There are 8 hidden switches. A switch that is on adds its own fixed numbers to the row, and there is some noise. The rows also spread widely along 13 directions, which tell nothing about the answers.
In the rows, zero is written as 128.
Known rows, each followed by its switches (1 for on, 0 for off):
[128  90  76 118 111 123 207 105 144 124  78 131  68 134  37 142 200 115
 104 136 180 148 140 110 124 151]
0 1 1 0 1 1 1 0
[116 102  87 142 152 136 135 198 131 103 150 113  59 121  88  80 132 136
  95 168 207 104 171 105 144 111]
0 1 1 1 1 1 1 0
[153 145 125 128 108 131  97 129 166 118 146 188 142 126 149  94  80 153
  65 123 135  85 103 178 134 160]
0 1 0 0 1 0 1 1
[110 163  90 120 108 112 167 107  71 127 121 157  89 106  98 163 165  93
 154 127 112 133 111 169 139 117]
0 0 0 0 1 1 0 1
[152  81 121 116 145 166  88 122  97 131 164 134  89 144 134 116 102 152
 150 117 124 174 141 128 117 151]
0 1 0 0 0 1 0 0
[132 137 119 152 131 172 147 117  94 119 153 151  22 109 157  73  91 127
  97 145 133 100 134 165 131 116]
1 1 0 1 0 0 1 1
[174  99 132 202 112 123 183  34 205 135 102 144  95 132 113 109 105 138
 118 131 145 111 111 140 104 159]
0 1 0 1 0 0 0 0
[200 137 101 114 146  89 146 131 126 101 154 164 123 149  82 130 152 155
 128 131 168 131 182 105 109 113]
1 0 1 1 1 0 1 0
[136  92  86 155  93 121 118 159  72 130 128 130 159 157 159 146 190 122
 178 139 139 130 162 113 108 113]
0 0 1 1 1 1 1 0
[122 133  86 151 123 169 129 134 118 147 140 102  49  85 111 114 125 102
 135 162 166 133 150 142 124  94]
0 1 1 1 1 0 1 0
[181  68  82 185 131 119 122 144 120 146 170 151  95 131 136  80 148 128
 172 150 153 119 114 173 146 165]
1 1 1 0 1 1 1 1
[154 142 138 122 131 128 113 190 151 147 145 129 122  86 117 144 178 113
 126 190 185 143 118 161  80  72]
1 1 1 1 0 1 1 0
[167 128  93 193 109 110 173  94 154  89 141 141  91 138 142  83  93 147
  92 115 138  78 149 157 158 145]
1 1 0 1 1 0 1 0
[108 111  78 140 126 152 189 112 207 165 138  54 125 103  69 156 100 104
 118 140 130 144 125 159  91 130]
1 1 0 0 0 1 0 0
[110  44 124 173 121 156 103 151 166 156  98  86 119 124 146 120 135 119
 107 124 149 159 113 152 158 151]
0 1 0 1 0 1 0 1
[142 136  82 180 130 100 139 187 146 142 151 116 150 110 107 121 164 120
 152 189 181  90 134 138 113  93]
1 1 0 1 1 1 1 0
[127 112 109 199 112 111 134  85 116  80 111  86  68 101 135 111 107 116
 142  81 105 151 131 166 222 125]
1 0 0 1 1 1 1 0
[182 131 110 130 112 137  96 126 123 158 175 196 170 138 155 102 122 130
 155 136 100 115  95 174  81 151]
1 0 1 1 0 0 1 0
[131 128  72 163 130 107 162 126 115 101 155 153  65 124 105  95 120 134
 135 140 161  88 150 137 153 131]
0 0 1 0 1 1 0 1
[119 155  80 102 101 155 200 142 148 132 135 107  96 116 133 166 133  90
  66 119 137 144 155 199  93 113]
1 0 0 1 1 1 1 0
[133 126 191  66 159 145  74 164 135 128 148 164 139 116 121 118  88 133
  86 127 105 158  85 164 108 140]
0 0 0 1 0 0 1 0
[138 145 118 101  80 163 161  60 125 126 107 135 119 132 155 192 122 121
 115 103 110 168 153 160  70 119]
0 0 0 0 0 1 1 1
[120  68 128 152 119 177 142 108  96 138 134 167  66 148 154  63 111 120
 141 143 110 110 101 132  87 171]
0 0 1 1 0 1 1 0
[165 117 100 142 135  84  96 176 132 102 179 133 167 131 112 111 117 152
 138 140 144 101 139 143 154 131]
0 1 1 0 1 0 1 0
[141 132  83 155  78 138 152  62  81 119 114 168  76 129 147 130 147 120
 147 114 115 127 120 167 137 147]
0 1 0 0 0 1 1 1
[130 124  74 194  86 113 136  86 135 138 113 112 123  99 108 126 138  97
 178 137 137 111 123 141 144 123]
0 1 1 1 1 1 1 1
[141 110 133 211 116 119 135 108 184 133 122  76 108  83 148 135 103 110
 125 145 145 129 119 189 153 109]
0 1 0 1 0 0 1 1
[159 102 161  75 147 117 117 206  90 112 150 137 129 139 120 133 167 134
  96 137 140 151 141 137 116 108]
1 1 1 1 1 0 1 0

New rows, each followed by its switches (1 for on, 0 for off):
[141 133  38 100 138 110 129 189 159 148 182  84 194 132  73 170 117 114
 114 125 143 142 172 156 124 135]
0 1 0 1 1 0 1 0
[153 142  76 159  95 152 158  61 116 141 125 191  81 136 121  97 127 125
 130 135 129  99 117 143 103 158]
0 1 0 1 0 0 1 0
[169  83 129 209 118 133 141  80 147 148 126 132 107 130 130  88 131 142
 171 155 139 104 121 111 101 125]
1 1 1 1 0 0 0 0
[144 110  59 140  87 109 156 117 129 140 110 118 159 133  82 160 201 116
 161 128 136 145 128 134 122 130]
1 1 1 0 0 1 1 0
[126 115  73 174  97  86 134 131 119 114 138 122 177 141 124 139 148 134
 158 121 112 104 115 149 160 145]
0 1 0 0 0 1 0 0
[175 123  37 131 125 112 174 142 115 110 163 122  87 142  95 152 171 140
 129 143 185 140 203 139 126 117]
0 1 1 0 0 0 1 0
[124 146 122 117  88 153 190 117 116 126 107 102 118 129 158 203 170 123
 112 135 137 158 169 144  57  64]
1 0 0 0 0 1 0 0
[189 127 133 154 132  66 158 110 119 108 140 145 135 123 125 152 159 119
 152 112 102 153 108 196 153 132]
1 0 0 1 0 0 1 0
[166  89 121 133 177 106 150 151 141 168 151 130 120 121  66 133 151 108
 174 168 156 155 121 140  91 134]
1 0 0 1 1 1 1 1
[152  99 156 183  76 191  72  80 151 146 113 143 116 115 219  90  93 132
 119 111 101 140  81 184 115 147]
1 1 0 1 0 1 1 0
[208 132 116 135 122  89 161 118 180 139 188 154 173 134 126 156 117 119
 153 154 134 123 123 189  44 146]
0 1 1 1 0 1 1 0
[163 125  75 130 132 141 122 153  78 135 183 152 121 153 154 143 146 145
 177 162 156 138 174 135  75 111]
0 0 0 0 0 1 1 0
[169 135  66 159  96 178 155  73 124 203 147 161  90 110 142 129 136  91
 162 150 121 135 108 196  70 142]
1 1 0 1 0 0 1 1
[123  84  72 124 135 139 159 116 125 162 124 102 105 127  60 138 153  98
 148 110 111 175 113 144 137 162]
1 1 0 1 0 1 0 0
[125  93  83 104 126 137 133 159 206 148 117 103 156 133  73 140 127 136
  64 112 165 148 138 138 136 152]
1 1 0 0 1 1 0 1
[ 70 129  58 135 101 160 151 110 143 131  92  84 110 117  87 138 120 116
  98 101 131 135 162 110 149 110]
1 0 0 1 0 1 0 1
[158 122  90 153 114 130 169  80  75 147 191 139 107 132 159 131  85  95
 178 122  59 117 119 206 104 163]
0 1 0 1 0 0 1 1
[128 141 128 155 112  73 143 166 149 112 106 127 176 116 111 166 187 143
 127 170 177  95 143 113 120  66]
0 0 1 0 0 0 0 1
[138 119 115 135 123 145 183 112 136 124 153 134  72 129 157 124  95 112
  92 109 107 133 130 201 116 145]
1 0 0 1 0 1 0 1
[146 117 135 162 112 129 144  81  84 106 117 149  71 124 128 117 137 134
 165 140 128 126 122 127 121 125]
0 1 0 0 1 1 1 0
[152 125  93 182 119 120 157 113 155 111 138 111  76 107 128 115 121 132
 119 125 150 120 146 165 162 111]
1 0 1 0 1 0 0 0
[118 118 117 170 125 190 109 125 128 133 142 126  59 109 153  79  91 151
 133 180 171 100 154 105  92  89]
0 0 1 0 0 0 1 0
[141  96  51 138 145 149 115 167 106 134 148 150  70 144  88  82 156 152
 125 141 184 129 154 109 159 144]
1 1 0 0 1 1 0 0
[142 120 121 153 135  73 156 138 162 117 135 101 177 131  83 152 124 130
 129 134 132 108 136 126 132 121]
0 1 0 1 1 0 0 0
[117  93  51 146 114  98 199 111 136 143 126 120 115 128  62 137 156  74
 149 104 105 136 101 176 154 184]
0 0 1 1 1 1 0 0
[129  68  72 159  96 128 118 139  83 152  82 145 139 154 119 139 233 121
 179 146 169 148 149  88 125 125]
0 0 1 1 0 1 1 1
[127 170 113 164  59 144 148 113 154  88 120 131 136 120 201 126 112 152
  70 130 137  73 155 156 105  75]
1 0 1 0 0 0 1 0
[168 113  59 154  84 127 166 111  92 149 130 197 140 176 156 134 187 119
 155 136 141 114 139 149  82 163]
0 0 0 1 1 1 1 0
[161 125 121 127  98 161  97 115 156 114 105  99 120 131 168 185 134 143
  98 105 180 203 202 130 104  86]
0 0 0 1 1 1 1 0
[120 106  50 151  97 164 127  84 148 172  98 137  72  98  91 131 155  96
 146 117 154 166 113 161 153 153]
0 0 1 0 1 1 0 1
[140 127 116 124  87 137 201 151  92 131 147 147 118 140 166 137 167  98
 116 155 119  96 129 174  54 115]
1 1 1 1 1 1 1 0
[133 102 151 104 129 205 134 110 130 131 121 113  35 121 149 139 108 143
  73 127 152 180 158 141  94 111]
0 1 0 0 0 0 0 0
[137 118 103 154  81 118 130  82 122 131 113 187 137 126 134 111 151 113
 155 116  95 116  60 181 133 175]
0 0 1 0 0 1 1 0
[121  99  94 202  88 114 185 106 117 140 105 119 103 124 131 129 172  98
 163 158 147  89 129 134 114 116]
0 1 1 1 1 1 0 1
[129 103 134 167 139 134 123 115 171 131  88 136  97 114  90  99 135 140
 110 151 173 130 115 109 136 125]
0 0 0 1 0 0 1 0
[188 130 155 156 113 103 159 145 138 118 165 127 106 105 186 149 141 104
 107 128 119 136 116 237 125 109]
1 1 1 1 1 0 0 0
[141  83 168 132 135 108 105 139 170  92 112 127 135 134 111 105 102 146
  78 104 134 141 107 139 161 163]
0 1 0 1 1 1 1 0
[113 164 160 178 124 163 148  82 141 118 123 165  62  95 137  55  64 137
 109 168 122  57  92 129  93 100]
1 0 0 1 0 0 1 0
[161 139  50 140  81 164 131  52 157 170 138 140 138 123 108 142 111 112
 152 119 122 139 140 143  76 147]
0 1 1 1 0 0 1 0
[ 99 119 103 134 118 130 184 148 148 124 100 113  86 117  88 136 157 107
  79 142 166 122 130 140 130 123]
0 1 0 1 1 1 0 0
[151 112 109 129 132 109  82 206 117 116 168 131 147 124 156 135 149 124
 114 129 142 151 120 198 162 137]
0 1 0 1 0 1 1 0
[105 181 122 140  85 173 164  81 166 133 108 125  83  86 129 137  89 100
  85 146 138 109 120 163  75  99]
0 1 0 1 1 1 1 0
[133 119 141  46 132 146 152 123 121 127 120 174 123 158  80 135 124 134
  78 107 117 143 138 107  75 152]
0 0 1 1 1 0 0 0
[148  90 132  75 140 101 135 196 131 127 135 147 156 147  80 145 180 120
 101 141 155 149 122 135 100 149]
0 1 1 1 1 1 1 0
[139 127  93 131 140 109 192 136 125  89 154 142  58 134  84 109 130 134
 100 144 167 102 161 125 119 126]
0 1 1 1 0 1 0 0
[191 131 112 158 132 119 124  93  99 129 160 165 100 132 143 136 145 145
 191 138 135 152 136 150 102 114]
1 0 0 0 0 1 0 0
[145 111 155  69 143 162 101 116 120 147 141 149 113 121 102 147 109 132
 130 135 124 179 114 137  73 139]
0 1 0 0 0 1 1 1
[167 109 105 173 131  81 162 116  73  98 186 143 133 158 139 110 121 150
 191 131  89  93 127 143 129 142]
1 1 0 0 0 1 0 0
[155 103 109 147  96 174 121 126 136 111 140 167  64 140 177  83 115 152
  84 135 170 112 144 152 112 148]
0 1 1 0 1 1 1 0
[137  67  76 190 103 119 181  79 167 137 120 113 119 141 109 114 119 116
 158 127 132 110 130 140 124 173]
0 0 1 0 1 1 1 1
[116 124 113 109 111 180 125 190 167 190 139 115 136  99 139 137 140  98
  77 165 158 121 124 171  72  99]
1 1 1 1 1 0 0 1
[133  81  91 133 121 168 118  80 121 178 104 107  95 115  86 139 145 116
 155 106 112 189 111 139 148 149]
1 1 0 0 0 0 0 1
[120 111 166 145 161  69 155 183 144  98 149 120 136 119 116 121 106 123
  92 136 121  96 108 172 164 129]
0 0 0 1 1 0 0 1
[133 129  80 107 119 150 171 132 192 132 140 116 136 140 105 133  90 123
  65 112 141 129 156 153  89 146]
1 0 0 1 1 1 1 0
[ 95 126  85 177 102 121 120 100  92  90 111 120 100 120 114  95 109 146
 130 117 117  86 134 114 200 125]
0 1 0 0 0 0 1 1
[137 102 109 158 133 108 176 165 120 100 167  87 106 136 147 150 133 133
 127 147 147 125 162 163 124 112]
0 1 0 0 0 1 0 0
[135 119 142 137 120 165  91 138 111 159 112 129  94 101 154 153 154 108
 150 155 162 175 136 145  96  89]
0 0 0 1 1 1 1 1
[121  94 166 165  96 147  90 104 181 133  92 137 139 107 152  98 101 120
  97 115 108 131  55 176 142 165]
0 1 0 1 0 1 1 0
[132 147 117 169  81 144 141  97 166 138 130 156 152 128 168 117  86 141
  99 145 129  60 117 153  89 128]
0 1 0 0 1 0 0 1
[160 146 119 149  79 147 140  88 109 104 102 190  64 121 181 108 152 133
  83 108 137 118 133 172 139 118]
1 0 1 1 0 0 1 1
[151 152  50  91  90 164 158 161  79 138 178 172 100 149 166 143 147 110
 102 142 157 114 184 170  62 124]
0 1 1 1 1 1 1 1
[149 132  94 144 103 152  97 104 147  99  95 124  75 121 127 133 127 152
  82 107 198 159 194 108 157 107]
0 1 0 1 1 1 1 1
[160  91 197 175 114 153 106  75 174 136 104 130  90  98 148  89  90 130
 115 121 113 137  80 155 125 132]
1 1 1 1 1 0 0 0
[139 143 177 191  98 145 116  76 197 111  75 140  96  88 138 113 119 156
 108 173 188 110 105 118  96  84]
0 1 0 0 0 1 1 0
[127  99  90 170  89 149 135  89 182 144  72 132  79  98  94 107 152 120
  94 132 175 125 110 142 165 145]
0 1 1 0 1 0 1 1
[114 173 106 147 105 125 117  92  67 110 144 200 102 113 138  85  97 132
 146 131  84  70  87 161 151 136]
0 0 0 0 0 0 1 1
[177 103 149 173 118 109  96 121  95 112 158 174 137 146 162  93 131 151
 186 160 131  99 120 117  90 126]
0 1 1 1 0 1 1 0
[125 147  79 200  81 152 133  77 103 144 116 107  99 100 149 136 146 111
 182 139 126 125 135 137 121  84]
1 1 0 1 0 1 0 0
[ 92  72 120 161 118 195 113 103 147 187 101  89 131 123 125 107 103 116
 148 133 101 145 105 111 102 132]
1 0 0 1 0 0 0 0
[ 66 100  93 131 128 170 122 152 125 136 112 126  71 111  92  88 124 128
 109 151 160 110 124 105 142 124]
0 0 1 0 0 1 0 1
[126 131 131 104 123 167 102 122 191 144 119 132 142 113  98 105  83 137
  64 120 127 132 104 139 110 140]
1 1 0 1 0 0 1 0
[177 150 108 161 104 104 158 107 101 116 201 156 136 137 192 147  96 131
 179 144 113  89 157 177  69 109]
0 0 1 0 1 1 0 1
[164 105 133  89 124 108 178 123 117  81 136 171  99 164 129 142 141 150
  86 113 143 137 159 144  99 146]
0 0 1 0 0 1 1 1
[160  92 159 181 183  62 128 164 124  78 194  98 114 126 137 113  83 142
 164 134 119 128 133 167 167 127]
0 0 0 1 0 1 0 0
[144 137 121 156 103  92 141 143 134  60 149 112 113 123 153 122 105 133
  91 111 137 104 157 166 161 116]
0 1 1 1 1 1 1 0
[110 105  51 134 115 181 180 134 102 167 130 144  78 143  97  97 159 109
 126 162 147 108 133 121  80 147]
1 1 0 1 0 1 1 0
[173 132  81  98 136 111 151 141 160 149 143 128 137 125  92 203 171 120
 114 120 159 195 148 188 118 128]
0 0 0 0 0 0 0 0
[ 90  72  40 139 118 171 151 139 105 156 127 102  62 128 100 104 129  88
 117 115 131 144 133 159 165 180]
0 1 0 1 1 1 1 1
[119 113 131 176  88 149 118  70 145 141 115 149 150 127 141  88  78 120
 147 128  89  87  78 135  98 166]
0 1 0 1 1 1 1 0
[125 141 128  87 167 129 115 200 130 142 165 160 104 104  70 118 138 128
 110 179 172 126 100 148 103 122]
0 1 0 0 1 1 0 0
[104 129  85 176 104 124 151 108  73 112 107 143  41  97 100  93 156  98
 152 147 147  97 121 132 168 117]
0 1 1 1 1 1 1 1
[107  76 148 147 151 100 140 145 176  94 123 107 133 126  71  70  91 138
 103 122 117 102  97 116 158 156]
1 0 1 1 0 1 1 0
[169  82 105 137 135 121 142 114 193 115 153  88 130 146 121 159  89 151
 103 103 152 165 173 153 125 150]
0 1 0 0 0 1 0 1
[109  87  45 121  88 178 178 115  99 183 150 112 131 146 121 141 141  78
 163 137  92 133 127 154  58 166]
0 1 1 1 0 1 1 0
[129  86  94 157 130 138 151 129 144 135 138  99 118 140 101 118 112 123
 136 144 148 125 150 115 106 143]
0 1 0 1 1 1 1 0
[185  81  62 154 148 148  76 145 107 181 194 102 122 120 109 123 134 130
 213 142 141 173 152 139 129 130]
1 1 1 0 1 0 0 0
